There are 5 ways to turn a row about zero (a turn may also mirror it). The second row of each pair is the first, turned, with some noise. The first 50 pairs use one turn. New pairs use 2 turns, one after the other, and a turn may come again.
Known pairs, each followed by its turns in order:
[  1 -25  28   6  23 -11   4  23 -18]
[-15  15  25   5  32   2  -4 -12 -27]	meli

[ 16  -7 -21  10  11 -15 -22 -27 -20]
[-15 -10  19   0  14  12 -41   6  10]	tafim

[-17   0 -22  19 -15  13  18   2 -23]
[  2   0   3 -18  10 -25  -4  31  15]	Dil

[ 12  26  21   7  20 -27  14  13 -26]
[-26 -29  18  -9  23  22  11 -19 -10]	meli

[-16 -21 -15 -29 -20   1 -19 -21 -13]
[-13   6 -33  18 -29  25   7  -1  -8]	fola

[ -6 -14  27  22 -26  13  28 -15 -15]
[ -9  23  35 -29   0 -12   2  -6  27]	meli

[ -8 -28  21  27 -28 -12  -4   6  -9]
[-18 -10   8  19 -19 -12  18 -26 -24]	kob

[ 15  -2   3 -25 -15  26 -15 -15  12]
[-21  -4 -16   3   2  25  32   6  -4]	Dil

[ 12 -17  -4 -28 -24 -16   0 -27   5]
[ -7 -30 -23  24  14  22  -4   6   7]	tafim

[ 23 -22  16  28  -8 -10  16   0  -6]
[-14   9  -8   2 -39  -1  19 -10 -13]	kob

[ 13  -5  -7  -6 -21  15  29  -8 -19]
[ 19 -15   4  22   0  21  15 -11  18]	fola

[-23  12 -11   8  13  -5 -25  25   5]
[ -5   6  18  24 -27 -12  -7  -2  24]	Dil

[-14 -24 -24  22  12  20 -14 -25 -16]
[  7  28  11 -10  23  -2  31 -30   4]	kob

[ -8 -17   2  14  21  24  28   7  17]
[ -7   7  31  30  -5 -26  -3   2   3]	meli

[-11 -17   7 -18 -27 -22  17 -12   9]
[  7 -29 -24   7   3  17  20   3  18]	tafim

[-24 -14 -11  19 -10 -22  11   5  18]
[ 13 -24   8 -16 -25  10  14   9  14]	tafim

[-26  -2 -28  24  13  -6  21  23  29]
[  1  -9   5  -2  -1  -6 -45  -2  44]	Dil

[-17 -21 -12 -25  20   7  -8  25  -1]
[-19  10 -31  -6  -9 -22  16 -11  15]	fola

[-15 -12  13  -1 -17   7  -1 -24   1]
[ 12  19   7 -22 -15 -12  -1  -6   3]	meli

[ 13  -1 -25 -19   6  -2   4 -14  26]
[ -8 -20   9   3  13  35  -3  -1  10]	Dil

[  5 -18 -25 -15  14   5  28  18  14]
[-18 -13  12 -32   6  14 -16 -13  23]	Dil

[-19   7  -2   2  29  25  23  24   3]
[ -8  10  -7  -7  33 -19  12   1  35]	fola

[-17  -3   5   5   5 -24   6  -7  29]
[ 18   1  19   6  -9  12  -7  10 -28]	kob

[ 10   2 -28 -16   1  29   6 -23 -19]
[-35  17 -21   3  -5  16 -25   0  -6]	tafim

[ 29   4  -6 -19  -6 -20  19 -12   8]
[ 21 -14   6 -15  19  27   9 -14  -8]	Dil

[ -1  -4   5  -5  23  -6  -4   5 -13]
[  3  21  -5  12   2 -10  -4   7   7]	kob

[ 29  11 -14 -24 -25  29   7   4  -8]
[-15 -26 -22 -32   5  -8   4   6  26]	kob

[-8 23 -2  1 14  5 16 -2  4]
[  0 -19   2   8  14 -14  -2  -8  10]	Dil

[ -2 -13  21  15 -10 -25  25   0   5]
[ 10  -5  38 -19  18  -1  -3   9   3]	meli

[ -8   4  -6  -3  17 -25  15 -12  23]
[  3  23  -1   1  12  -5 -27 -19  -4]	fola

[ 29  29 -18 -25 -18 -21  15  25  -6]
[-23 -39 -20  -9  14  20 -16  30   9]	meli

[ 24 -29 -22   5 -11   7 -13  -5  17]
[  3 -12   2  16 -39 -14 -18   3  10]	fola

[  5   5  12  28  20 -29  22 -22  15]
[ 25  -9  -3  14  24   0 -39 -13 -16]	Dil

[-17 -28  19  28  26  28  -2  18  12]
[  4  33  32  37   2 -10  -4 -20  -6]	meli

[-22   2  19 -24 -11   9  17  -3  20]
[  5 -22 -13   3  18   5  -1  21 -29]	kob

[-14  13  12  26 -19  -9   1  13 -21]
[-32  -7  13  27  -5   9   1 -14   1]	kob

[ 13  15   1  -2   3  -9 -20 -12  -8]
[13 -3  5 10 -8  0  2  0 28]	kob

[  6   0 -27   1  -2  -9  -4  21 -26]
[-13 -16   0  20   1 -17  23 -14 -10]	fola

[-24   5 -17 -24  -1   3 -11 -21 -21]
[ -8 -27  18   2 -12  -6  16  28 -10]	Dil

[ 11  18   3 -24   5  26 -17  12   2]
[-19  18  -4  23   5 -20   2  -7 -23]	tafim

[-22 -29 -14  -3 -25  29  -7  10  11]
[-15 -24 -16 -14 -26   5  10 -19 -27]	tafim

[-17   7  25  -5 -20  10 -14  -3  13]
[-13   6   4 -23  -7  26  -4  16   2]	fola

[  5  16  15 -22   4   5 -25  17  22]
[ 22 -21 -14   8   3  -5 -33  -2   7]	kob

[ 22 -18  11   4  20  -3  -4 -28  -1]
[ -3  14  10  -5  -4  -5  35   9 -23]	meli

[ -7  21  20  -7  -5 -20   8 -17  18]
[  7  23  14 -16   8  22 -15  -8 -15]	fola

[-15 -27 -18 -29 -20  20 -10  -7  22]
[-29 -30 -19   9 -14  17  16  -4 -24]	tafim

[ 27 -17 -21  19 -21  -4  -9  28 -24]
[ 17  -7   7   8 -21   2 -37 -39   2]	tafim

[-26  29   5  20  -4 -28  29   5   6]
[ 22   8  -2 -16 -16 -16  19  23  39]	tafim

[ 18  23  26  -5  11 -24 -10   2  17]
[ 14  19  23 -29  -1  -9  -5  -2 -25]	fola

[-19  22 -25   1 -23  15  20   7   8]
[  0 -20  -8   4 -11 -13 -20   1  39]	meli

New pairs, each followed by its turns in order:
[ 10   6 -18 -22  20  12 -15 -24  24]
[ -6   8   6  15  21   1 -16 -40  13]	tafim meli

[ -4 -22  13  -5   4   4  11  11   7]
[ -2  -2   3 -17   8  -2   9   9 -21]	meli fola

[-27   5 -25 -16 -24 -22 -11   1 -13]
[ 46  11  13  -2  -1 -17 -16  12   2]	tafim meli

[ 27 -13 -12 -10  22  -9 -14   9   6]
[ -8  22  20   0  -5  12  15 -24   7]	tafim meli

[-17  -1  23   8   7   5 -19  -5  17]
[20 -7 16  5 -4 19  8 18 -8]	meli fola

[-22  11  22  -6  15  -6  15  -2 -17]
[ 11   3  -2  -8   4  16 -17  34  -7]	tafim kob

[ 13 -16  26  -5 -26 -26 -26  -8  11]
[-47   1 -21   6 -17  13 -10   3  -3]	meli meli

[-26 -16 -14 -14  20  13 -25 -21   8]
[ -4  16 -18  -8 -34 -26 -11  18  10]	Dil Dil

[ -8 -12 -14   9   8  27  16  23 -20]
[ 36 -19  11   8   1   2  11 -21  -4]	meli meli

[-26  -1  -5  19 -17   6  18   4  -1]
[  7  -3  -9  22  -2  27 -11 -13 -10]	meli Dil

[ 18 -16 -10  15 -18  28  22 -27   4]
[-16  23 -14   6  10 -36  23  -3  14]	Dil fola

[-26  22  23  10  11  -4   3  -9   2]
[-24  29  19   7   6  -8   9  -7  -5]	fola tafim

[ -2   1  29  14 -21  29  -8  12 -22]
[ -8 -16   3  -1  10  -2 -34  38   0]	kob Dil

[ 21 -29   3  18   0 -21  22 -13 -29]
[ 16   2 -33  -3 -20 -13  15   6  35]	kob tafim

[ 19  13  -4   2 -11 -11   5   3   5]
[ -2   4 -17  -8 -16  11   6   4   5]	kob Dil

[-22  28   4   6  29   7 -17 -14 -23]
[ 10   4   1 -29 -12 -35  25   5  12]	meli meli

[ 11 -25 -25  19 -20 -17   4  -2  19]
[  6  21 -15  15 -19  16  -8  30 -19]	fola Dil

[ -5 -13  -1   9 -24  24  13  20  -9]
[-19  25  12 -16   3  -6 -17  12 -10]	meli fola

[ 11  22  13  -9  16  17   9 -16  13]
[ -1  28  17   3 -15 -18  -1  -6  17]	tafim tafim

[-18 -17 -22  21 -27  13  -1   5  -9]
[ 28  27   8  18   6 -19 -10  -8   8]	fola meli

[  0  -8  23  13 -22  25  23  22  -7]
[-12 -18 -27 -20  -5 -10  24  24   7]	tafim meli

[-11 -18 -12  -2  -5  24 -13   4  -6]
[17 19  7  4  3  1 10 24  5]	kob kob

[ 29   5   9  19   6 -19  -4  11  10]
[ 27   9  11  11  19  -8 -17  -4 -11]	tafim tafim

[  7  -1   5 -24   9 -25  14   0 -17]
[  1   7   0 -11  -5   9  28  18  21]	fola kob

[  2  -9 -17   8  18 -23 -10 -15   5]
[ 17   5  27 -16  -2  12   9   2  -8]	kob fola

[-12 -11 -25  -1  -3  -2  -8  19  10]
[ -2  -6  10   8  -5 -31  -9   9 -12]	meli fola

[ 25  -5 -19  15   6 -26 -10  24   1]
[ 17   4   8 -39  23   1  10  -4 -13]	fola meli

[  4 -27  -2 -15  15 -18  24  17  -7]
[ -1   7  26   5 -23 -21 -13 -16 -18]	meli Dil

[-14  27 -29 -12  -7  25  -5   8  23]
[ -9  -4 -27  -3  -5  13 -39  -6  24]	Dil Dil

[ -9   8   6 -20 -21  19  21 -10  19]
[-17  -9   4  33  11  -7   6 -21  14]	tafim fola

[ 12   6   3  15  24  26  -8 -28  -1]
[ 25  12  26  21 -15 -12  -5 -13  -5]	fola tafim

[-23 -15   6 -26 -13   7  12  -6  17]
[ -2  16  18   0   8  19  -5 -31  15]	kob tafim

[-28 -29 -20   3 -20   4   5  17  -5]
[ 12   6  23 -15  24   2  13 -14 -30]	fola kob

[ 19  15 -27  21  -2  13  -4  27  -5]
[ -6   7   4  27 -24   3   1   4 -35]	fola kob

[-15  21 -23   0 -13  -3  25   4  19]
[-24 -28  13 -20  -7   3 -14  -4 -12]	tafim kob

[-24 -16  11 -15  26  26  22  -3 -29]
[-18   2 -40  -6   2  14   2 -31 -26]	Dil fola

[  2  23   7   1 -22  27  12 -20 -12]
[ -3   5 -19   9   4  -6 -12  -5  43]	kob fola

[  9 -17  24 -17   4  17   0  -6  10]
[-31   1 -12 -16 -10   7  -6  -3  12]	Dil tafim

[ 11  28 -15   8 -28  -7   0 -14  15]
[  7  -3 -13 -20 -25  12  -1   4  30]	kob fola

[ 14  -6   9   7   7  -1   5 -13 -18]
[ 14 -10  -7  -5  12   0  -3   3  19]	kob Dil

[  6   8  -1  -4   0   0  -2   6 -29]
[ -8   0  -4  13 -13   2   0  23  -2]	Dil kob

[ 22  -4  26  -5  23   2   7 -17 -17]
[-20  14   2 -18  24   7 -13  -6  27]	Dil tafim

[ 23   6 -23   2 -26 -18  16  20  28]
[ 18  42 -18 -10  16  13   1  15  16]	tafim Dil

[  4  25 -20  18   0   5  -2  -2  19]
[-18 -22  10  11 -12 -12 -18 -12   5]	tafim kob

[ -7 -26   7  15   5 -25  12  -1  21]
[-20  10 -19 -26  10  10   9 -20  -4]	tafim Dil

[  1 -15   5  -3  21 -11   4   0  19]
[-18  10  -9  19 -17  -8   5  -3   7]	meli kob

[-10  13  -6 -23  14   1 -23  29  -1]
[-17  -6  20  12  12  10  -4  35  -7]	fola kob

[ 29  25  13   9   2  18 -20   8  -4]
[ -9 -24  -6   4 -19  10 -11  25 -25]	kob tafim

[-29  27 -15  17 -21   3  13  19   3]
[ 18  -6  13 -19 -35  -4 -26   1 -18]	Dil kob

[ 11  -8   2 -14  19  -6  -6 -17 -20]
[ -1  -1  -1  -9  -6 -28   7  -1 -24]	Dil Dil

[17 26 -3  3 24 -2 -9  5  4]
[ -3  21  12   4   6 -24   4  -4  21]	meli meli

[  9  16   7 -25  -7  -8 -18   0 -20]
[-15  10 -21  23  -7   7  18   5  12]	meli fola

[-22 -26  23   8   7  27 -26  -7  -2]
[-13 -17   2 -17 -29 -26  -5 -11  31]	Dil tafim

[10 -1  8  1 -5 -6 24 -3 -3]
[ 11  10  -4  -7   2 -13   4  12  13]	Dil kob

[ 17 -12  26 -26  -1  11  -4  -5  16]
[-12   5  22 -10  24 -25 -15   4  -6]	tafim Dil

[ 17 -28  15  12 -17   7  -1  12 -16]
[  8 -16 -14   1 -32   4  -8 -17  18]	fola fola

[-21  18  12  22  -6 -19  -7 -20  -2]
[ 19  -8 -23 -15 -10  -2  25  16  -1]	meli kob

[-10   1  15 -10 -18 -15  14 -22  21]
[-21   5 -12   4  11 -18 -14   4 -27]	fola tafim

[ 12  20  -7  -2  28   6 -18   7  25]
[  0  29 -10 -17  15 -15 -10  25   6]	meli Dil

[  9  19   1  -5 -17  20 -29   5   7]
[  4   8 -20  11 -20   0  -5   6  34]	meli meli

